The groups are shells around one centre, one inside the other: the same stretched ball of 6 dimensions in 8 sizes.
Some rows, each with its group after it:
[-2.32  0.28  1.98  1.34 -0.59 -1.31  2.38 -0.43  0.59 -0.38 -0.19 -1.14
 -0.28  2.04 -2.60 -5.09]
Zes
[-1.08  1.91  2.83  3.42 -0.69 -4.13 -1.10 -0.32  1.34  0.14  1.19 -0.35
  0.14  4.02 -0.59 -3.71]
razit
[-3.17  0.40  3.14  2.98 -2.39 -2.17  0.50 -1.32  0.68 -1.07  3.18 -0.79
 -1.13  2.12 -2.19 -2.13]
diluz
[-2.37  2.57  3.72  4.29 -2.14 -4.94 -1.95 -1.08  2.05 -0.42  3.59 -0.13
 -1.46  3.22 -1.39 -1.42]
vavet
[-1.79 -0.60  2.49  2.61 -1.63 -1.73 -0.54 -0.94 -0.69 -1.08  1.80 -0.86
  0.57  3.34 -0.52 -3.60]
vavet
[-1.64  0.06  3.88  2.91 -3.23 -0.65  1.31 -0.44  1.79 -0.89  2.14 -0.40
 -1.08  2.34 -1.41 -4.47]
Zes
[-4.54  1.13  2.62  1.12 -2.71 -3.40 -1.46 -2.00  0.54 -2.32  2.28 -0.88
 -3.53  0.25 -3.92 -2.16]
kupa
[-1.41 -0.92  3.64  2.92 -2.66 -2.38 -0.46 -1.07  0.17 -0.10  3.60  0.11
 -0.49  3.97 -0.04 -1.89]
pid
[-2.27  2.22  3.11  4.16 -1.74 -2.86 -0.43 -0.59  1.73 -1.14  1.97 -0.98
 -0.22  2.62 -1.66 -3.76]
diluz
[-2.27 -0.70  1.99  0.26 -1.67 -2.24 -1.45 -1.20 -0.88 -1.57  0.24 -0.72
 -1.33  2.06 -1.66 -4.41]
doz
[-1.79 -0.61  2.85 -0.13 -2.51 -0.41  1.72 -0.39  1.26 -0.96 -0.56 -0.44
 -2.33  1.16 -2.61 -6.29]
pid
[-2.44 -0.89  3.57  1.34 -3.54 -3.03 -2.05 -1.73  0.00 -1.12  3.44  0.26
 -2.73  2.50 -1.21 -1.61]
pid
[-1.62  0.20  3.46  2.70 -3.20 -0.84 -0.39 -0.54  1.12 -1.84  1.42 -0.70
 -0.86  2.15 -1.13 -5.23]
kupa
[-3.51 -1.39  2.61 -0.27 -2.40 -2.60  0.23 -1.92 -0.54 -0.68  2.43 -0.17
 -3.11  1.51 -2.88 -1.60]
vavet
[-3.46  1.10  2.89  2.84 -1.99 -4.36 -1.85 -1.81  0.25 -1.07  3.57 -0.53
 -1.70  2.49 -2.04 -0.74]
doz
[-1.48  0.96  3.42  3.87 -2.28 -2.14 -0.56 -0.53  1.22 -0.98  2.22 -0.61
  0.04  3.24 -0.64 -3.89]
diluz
[-3.01 -1.55  3.21 -0.88 -3.46 -1.59  0.67 -1.53  0.45 -0.91  1.75  0.13
 -4.10  0.87 -3.07 -3.09]
vavet
[-1.57 -0.68  2.66 -0.94 -1.48 -2.81  0.94 -0.69  0.88  0.67 -0.07  0.39
 -2.90  2.31 -2.26 -4.22]
pid
[-1.88  0.68  1.83  0.60 -0.57 -1.13  1.98 -0.06  1.04 -0.72 -1.76 -1.16
 -0.70  1.57 -2.79 -6.88]
razit
[-1.11 -0.92  4.00  3.11 -2.36 -2.40  1.35 -0.76  0.96  1.21  3.96  0.46
 -0.50  4.45 -0.14 -1.42]
kupa
[-0.72  0.59  2.81  1.78 -1.65 -1.12  0.63  0.19  1.49 -0.76 -0.79 -0.62
 -0.36  2.58 -1.18 -6.89]
razit
[-2.09 -1.39  3.96  1.99 -3.20 -2.59  0.31 -1.48  0.42  0.34  4.40  0.53
 -2.05  3.37 -0.95 -0.66]
vavet
[-2.39 -0.79  3.34  2.27 -2.57 -4.49 -2.72 -2.01 -0.76 -0.31  4.58  0.35
 -1.64  3.88 -0.37  0.36]
niv
[-2.37  0.29  2.86  0.03 -2.25 -3.13 -0.61 -1.04  1.06 -0.66  0.68  0.01
 -3.26  1.59 -2.62 -3.88]
diluz
[-0.57 -0.50  2.55 -0.98 -1.56 -1.61  0.78  0.03  1.19  0.01 -1.92  0.11
 -2.20  2.19 -1.75 -7.02]
niv
[-4.44 -0.22  1.77  1.55 -1.89 -1.59 -0.29 -1.93 -1.19 -2.70  1.91 -1.74
 -1.12  0.76 -3.22 -2.82]
Zes
[-0.56 -0.14  2.52  2.06 -0.90 -1.39  1.02  0.03  0.57  0.01 -0.12 -0.58
  0.70  3.62 -0.48 -5.69]
razit
[-2.90 -0.11  2.32  2.07 -1.44 -3.56 -1.56 -1.67 -0.88 -0.96  2.68 -0.67
 -0.76  2.94 -1.40 -1.56]
doz
[-2.68 -1.99  2.67  0.25 -3.00 -1.23 -0.67 -1.62 -1.07 -1.69  1.91 -0.46
 -1.97  1.78 -1.70 -3.21]
pid
[-1.21  0.31  3.28  0.80 -2.13 -3.63 -1.09 -0.69  1.31  0.13  1.02  0.48
 -2.52  2.92 -1.27 -3.73]
diluz
[-1.73 -1.06  3.78  2.29 -3.11 -3.04 -1.33 -1.45  0.07 -0.19  4.02  0.43
 -1.59  3.69 -0.29 -1.15]
diluz
[-3.30 -1.85  1.55  0.21 -1.69 -0.10  0.97 -1.44 -1.73 -2.11  0.54 -1.53
 -0.58  1.19 -2.52 -4.47]
kupa
[-0.94 -0.87  3.79  1.84 -2.33 -1.19  2.72 -0.26  1.66  1.02  1.97  0.30
 -1.11  3.38 -1.08 -3.75]
vavet
[ 0.12 -0.61  3.22 -0.06 -1.37 -1.67  2.56  0.40  2.04  1.63 -0.85  0.62
 -1.68  3.35 -1.17 -6.05]
doz
[-4.06  0.38  1.87  0.65 -2.28 -1.96 -1.55 -1.69 -0.52 -3.15  0.58 -1.51
 -2.23  0.14 -3.44 -4.29]
Zes
[-3.11  0.57  3.74  3.29 -3.00 -3.47 -0.89 -1.66  0.89 -0.80  4.51 -0.18
 -1.93  2.60 -1.75 -0.56]
diluz
[-1.07 -0.06  1.90 -0.56 -0.76 -1.98  0.34 -0.13  0.54 -0.38 -2.09 -0.45
 -1.39  2.17 -1.91 -6.79]
niv
[ 0.24  0.42  3.90  2.95 -1.46 -2.22  2.37  0.44  2.59  1.90  1.37  0.50
 -0.11  4.60 -0.14 -4.40]
Zes
[-1.58 -0.58  3.96  2.09 -3.03 -4.17 -2.00 -1.47  0.48  0.26  4.11  0.83
 -2.26  3.91 -0.27 -0.64]
doz
[-3.54 -0.14  3.08  1.51 -2.53 -3.11 -0.03 -1.79  0.34 -0.70  3.39 -0.28
 -2.59  1.87 -2.67 -1.05]
pid
[-1.03 -1.31  3.26  1.57 -1.73 -0.86  3.19 -0.29  0.97  1.05  1.57  0.01
 -0.45  3.48 -1.08 -3.90]
kupa
[-2.08  2.75  2.73  3.29 -0.97 -4.13 -1.19 -0.51  1.80 -0.70  0.94 -0.75
 -0.74  2.74 -1.84 -3.97]
razit
[ 0.14 -0.35  4.26  2.25 -1.91 -4.33  0.17 -0.39  1.77  2.53  3.17  1.50
 -1.42  5.42  0.52 -1.52]
kupa
[-2.96  2.72  2.39  3.73 -1.43 -2.43 -0.81 -0.64  1.37 -2.31  0.69 -1.71
 -0.18  1.52 -2.51 -5.01]
niv
[-3.23  2.43  2.74  2.99 -1.78 -3.08 -0.59 -0.94  1.66 -1.72  1.38 -1.16
 -1.51  1.37 -2.95 -3.85]
doz
[-2.31  1.48  2.88  1.18 -1.16 -4.42  0.16 -0.84  1.81  0.57  1.21  0.08
 -2.59  2.46 -2.62 -2.77]
niv
[-0.69  1.05  2.75  2.79 -0.65 -2.97  0.25 -0.04  1.24  0.46  0.54 -0.34
  0.38  3.99 -0.57 -4.60]
doz
[-2.20 -1.50  3.71  0.84 -3.47 -0.36  2.29 -0.92  1.10 -0.43  2.25 -0.01
 -2.47  1.73 -2.20 -3.64]
Zes
[-1.55 -1.28  2.21 -1.38 -1.13 -2.69  0.62 -0.80 -0.05  0.54 -0.38  0.24
 -2.46  2.50 -2.00 -4.26]
razit
[-0.63  1.81  3.59  3.58 -1.90 -2.15  0.42  0.26  2.63 -0.25  0.72 -0.36
 -0.23  3.24 -0.85 -5.58]
vavet
[-2.12 -0.72  2.86  2.05 -1.92 -0.35  2.68 -0.59  0.62 -0.47  1.47 -0.83
 -0.30  2.34 -1.88 -4.27]
niv
[-2.60  1.08  4.23  2.24 -3.21 -3.00  1.09 -0.97  2.81  0.07  3.18  0.30
 -3.35  1.89 -2.75 -2.15]
Zes
[-1.29  1.10  4.77  2.14 -3.75 -2.99  0.18 -0.46  3.44  0.25  2.54  0.85
 -3.52  2.46 -1.72 -3.40]
kupa
[-0.22  1.39  3.51  2.33 -1.17 -3.61  0.50  0.21  2.57  1.31  0.63  0.46
 -1.01  4.02 -0.71 -4.52]
pid
[-1.38  0.61  3.04  1.55 -1.44 -5.03 -2.12 -1.03  0.70  0.51  1.97  0.52
 -1.87  3.85 -0.74 -2.09]
niv
[-2.75  2.65  3.76  4.44 -2.75 -3.00 -0.68 -0.81  2.51 -1.49  2.88 -0.78
 -1.36  1.98 -2.18 -3.16]
razit

New rows, each followed by its group:
[-1.48 -0.23  4.21  3.14 -2.89 -3.26 -0.16 -1.05  1.25  0.60  4.28  0.59
 -1.43  4.01 -0.40 -1.03]
diluz
[-3.33 -1.77  2.01 -1.97 -1.96 -2.19  0.46 -1.71 -0.79 -0.80  0.50 -0.22
 -3.60  0.90 -3.38 -3.21]
niv
[-1.81 -0.87  2.94 -0.34 -2.69 -0.70  1.32 -0.54  1.04 -0.88 -0.21 -0.22
 -2.62  1.27 -2.47 -5.79]
diluz
[-3.03  1.50  3.66  3.10 -3.11 -3.99 -2.24 -1.53  1.34 -1.45  3.59 -0.25
 -2.47  2.10 -1.98 -1.60]
pid
[-1.27  0.91  3.59  3.82 -2.67 -1.64 -0.46 -0.38  1.50 -1.21  1.95 -0.59
 -0.11  3.03 -0.62 -4.58]
razit
[-3.57  0.32  2.40  1.22 -2.23 -3.37 -2.01 -1.84 -0.37 -1.90  2.11 -0.74
 -2.30  1.50 -2.53 -2.28]
diluz
[-3.80 -0.60  1.94  0.60 -1.72 -1.17  1.26 -1.47 -0.49 -1.67  1.08 -1.32
 -1.57  0.85 -3.36 -3.62]
vavet
[-1.86 -0.02  3.80  1.47 -2.38 -2.02  2.84 -0.53  2.32  1.00  2.16  0.30
 -2.41  2.50 -2.35 -3.07]
razit
[-1.29 -1.25  2.75  1.44 -1.53 -1.77  0.90 -0.70 -0.13  0.24  1.51 -0.19
 -0.31  3.56 -0.70 -3.52]
diluz
[-3.22  0.32  2.37  0.78 -1.48 -2.77  0.63 -1.27  0.49 -0.66  1.23 -0.66
 -2.15  1.55 -3.08 -3.05]
diluz
[-3.15  0.02  3.79  0.95 -3.73 -2.07  0.52 -1.36  1.70 -1.06  2.62  0.01
 -3.88  0.91 -3.14 -2.76]
razit
[-1.54  0.40  3.18  2.67 -2.52 -1.09  0.05 -0.41  1.12 -1.43  1.02 -0.76
 -0.49  2.38 -1.20 -5.30]
doz
[-2.16  1.26  2.21  3.33 -0.78 -2.58 -0.44 -0.68  0.27 -1.14  1.07 -1.28
  0.70  2.95 -1.33 -4.11]
vavet
[-0.92 -1.64  2.63  0.38 -2.26 -0.42  0.30 -0.44 -0.23 -0.99 -0.17 -0.40
 -0.73  2.59 -0.80 -5.98]
niv
[-1.93  1.17  4.23  3.33 -3.04 -2.63  0.72 -0.64  2.61 -0.07  3.13  0.09
 -1.93  2.68 -1.69 -2.75]
diluz
[-1.29  1.49  3.65  4.11 -1.60 -4.62 -1.24 -0.75  1.51  0.64  3.40  0.20
 -0.42  4.50 -0.23 -1.51]
doz
[-2.28 -0.93  3.38  1.02 -3.53 -0.77  0.26 -1.03  0.65 -1.56  1.67 -0.35
 -2.28  1.49 -1.96 -4.32]
doz
[-0.66 -2.13  2.83 -2.04 -2.13 -0.52  2.45 -0.13  0.92  0.61 -1.34  0.48
 -2.85  2.02 -1.98 -6.44]
Zes
[-4.39 -1.23  2.17  1.03 -2.99 -1.99 -2.17 -2.49 -1.95 -3.10  2.99 -1.22
 -1.96  0.96 -2.50 -1.70]
niv
[-3.80  1.35  2.12  0.92 -1.52 -1.82  1.32 -0.99  1.23 -1.71  0.00 -1.38
 -2.27  0.16 -4.26 -4.85]
niv
[-1.77  1.63  2.93  2.28 -2.02 -1.32  0.63 -0.06  2.13 -1.46 -0.35 -0.97
 -1.06  1.55 -2.30 -6.52]
razit
[-2.99  1.45  1.57  2.01 -0.58 -2.18 -0.11 -0.79  0.17 -1.88 -0.31 -1.73
 -0.14  1.52 -2.72 -5.20]
Zes
[-0.81 -0.19  2.81  1.07 -0.71 -2.31  2.41 -0.06  1.33  1.44  0.29  0.10
 -0.74  3.57 -1.35 -4.42]
vavet
[-0.79  1.23  3.58  4.47 -1.56 -4.08 -1.54 -0.56  1.14  0.37  3.14  0.04
  0.47  4.90  0.49 -2.21]
razit
[-1.27  1.25  2.80  3.05 -1.39 -2.66 -0.84 -0.34  1.05 -0.81  0.79 -0.69
  0.08  3.22 -0.83 -4.79]
diluz
[-2.72 -0.35  2.52 -0.73 -2.31 -1.06  1.50 -0.81  1.03 -1.15 -0.47 -0.56
 -3.14  0.48 -3.55 -5.52]
pid
[-2.97  0.39  3.02  2.50 -2.67 -4.34 -3.60 -1.96 -0.46 -1.65  3.62 -0.29
 -1.83  2.75 -1.14 -0.94]
razit
[-0.14  0.81  4.86  2.06 -3.11 -2.76  1.45  0.19  3.86  1.50  1.85  1.21
 -2.82  3.42 -1.02 -4.13]
niv
[-1.78 -1.39  2.04 -1.58 -1.01 -1.17  2.75 -0.48  0.39  0.43 -1.26 -0.21
 -2.22  1.71 -2.83 -5.59]
razit
[-0.32  0.46  3.46  3.97 -1.61 -3.36 -1.43 -0.42  0.69  0.30  2.57  0.05
  0.77  5.03  0.90 -2.96]
niv
[-1.77 -1.29  2.60 -0.81 -1.78 -3.01 -0.16 -1.13 -0.05  0.27  0.78  0.38
 -2.72  2.57 -1.78 -3.28]
pid
[-3.49  0.70  2.60  2.87 -2.48 -1.85 -1.05 -1.45  0.01 -2.58  2.25 -1.41
 -0.88  1.40 -2.29 -3.32]
diluz
[-2.33 -0.14  2.55  1.98 -1.48 -3.65 -1.49 -1.43 -0.51 -0.52  2.47 -0.35
 -0.85  3.30 -1.07 -1.85]
diluz
[-0.43  1.35  4.08  3.67 -2.20 -2.76  0.41  0.06  2.70  0.58  1.95  0.24
 -0.59  3.94 -0.39 -4.13]
diluz
[-2.19  0.58  3.96  1.61 -3.01 -3.97 -0.80 -1.21  1.83  0.11  3.06  0.62
 -3.37  2.56 -1.89 -1.71]
diluz
[-2.27  0.22  2.88  3.64 -1.85 -3.81 -2.50 -1.54 -0.66 -0.98  3.71 -0.53
  0.08  3.89 -0.21 -1.12]
razit
[-1.42 -2.06  2.71  0.05 -1.76 -3.09 -0.66 -1.32 -0.98  0.54  2.03  0.49
 -1.60  3.77 -0.54 -2.04]
Zes
[-3.23 -0.69  1.96 -0.70 -1.77 -2.01  0.16 -1.39 -0.36 -1.36  0.20 -0.72
 -2.65  0.92 -3.22 -4.08]
diluz
[-1.25  0.91  4.55  4.35 -3.32 -3.79 -1.77 -0.93  1.83 -0.09  4.49  0.49
 -1.25  4.11  0.05 -1.40]
vavet
[-2.31 -0.44  4.32  1.19 -4.10 -2.30  0.13 -1.24  1.82 -0.44  3.22  0.58
 -3.78  1.85 -2.10 -2.35]
razit
[-2.13 -1.56  2.22  0.94 -1.24 -2.96 -0.70 -1.48 -1.45 -0.14  2.17 -0.25
 -0.63  3.51 -0.84 -1.89]
niv
[-2.79  1.21  2.10  0.22 -1.43 -2.94 -0.65 -0.88  0.93 -1.45 -0.66 -0.81
 -2.55  0.96 -3.24 -5.15]
Zes
[-1.02  0.44  3.37  1.42 -1.30 -3.22  1.65 -0.27  2.05  1.52  1.20  0.48
 -1.70  3.49 -1.50 -3.46]
diluz
[-0.37  0.92  4.06  2.27 -1.97 -2.38  2.27  0.30  3.26  1.47  1.09  0.56
 -1.55  3.49 -1.23 -4.62]
pid
[-0.70  1.44  3.33  0.74 -1.08 -3.35  1.99  0.27  3.22  1.60 -0.47  0.55
 -2.46  2.85 -2.20 -5.22]
niv
[-3.07  0.72  3.52  1.87 -2.90 -2.28  0.95 -1.12  1.83 -0.80  2.45 -0.34
 -2.78  1.37 -3.01 -2.88]
diluz
[-1.69  1.40  2.61  1.24 -1.28 -2.12  1.01 -0.09  1.97 -0.54 -0.80 -0.64
 -1.53  1.77 -2.57 -6.10]
diluz
[-1.13  1.50  2.67  1.96 -0.96 -2.35  0.83  0.10  1.93 -0.14 -0.58 -0.58
 -0.64  2.65 -1.74 -5.95]
diluz
[-3.14 -0.72  3.13  0.26 -3.40 -1.66 -0.16 -1.51  0.48 -1.64  1.85 -0.31
 -3.34  0.87 -2.86 -3.38]
diluz
[-2.60  0.61  2.58  4.03 -1.76 -2.38 -1.41 -1.22 -0.42 -1.81  2.77 -1.29
  0.75  3.05 -0.84 -2.72]
razit
[-3.48  1.30  2.82  2.66 -2.55 -3.32 -2.25 -1.62  0.42 -2.28  2.51 -0.94
 -1.85  1.55 -2.36 -2.54]
diluz
[ 0.01 -1.09  4.00  1.83 -2.10 -2.02  2.16 -0.08  1.69  1.94  2.13  0.89
 -0.93  4.51 -0.06 -3.36]
razit
[ 0.27 -0.10  4.61  3.96 -2.58 -3.00  0.16 -0.19  1.94  1.52  3.66  0.95
 -0.19  5.41  1.05 -2.32]
kupa
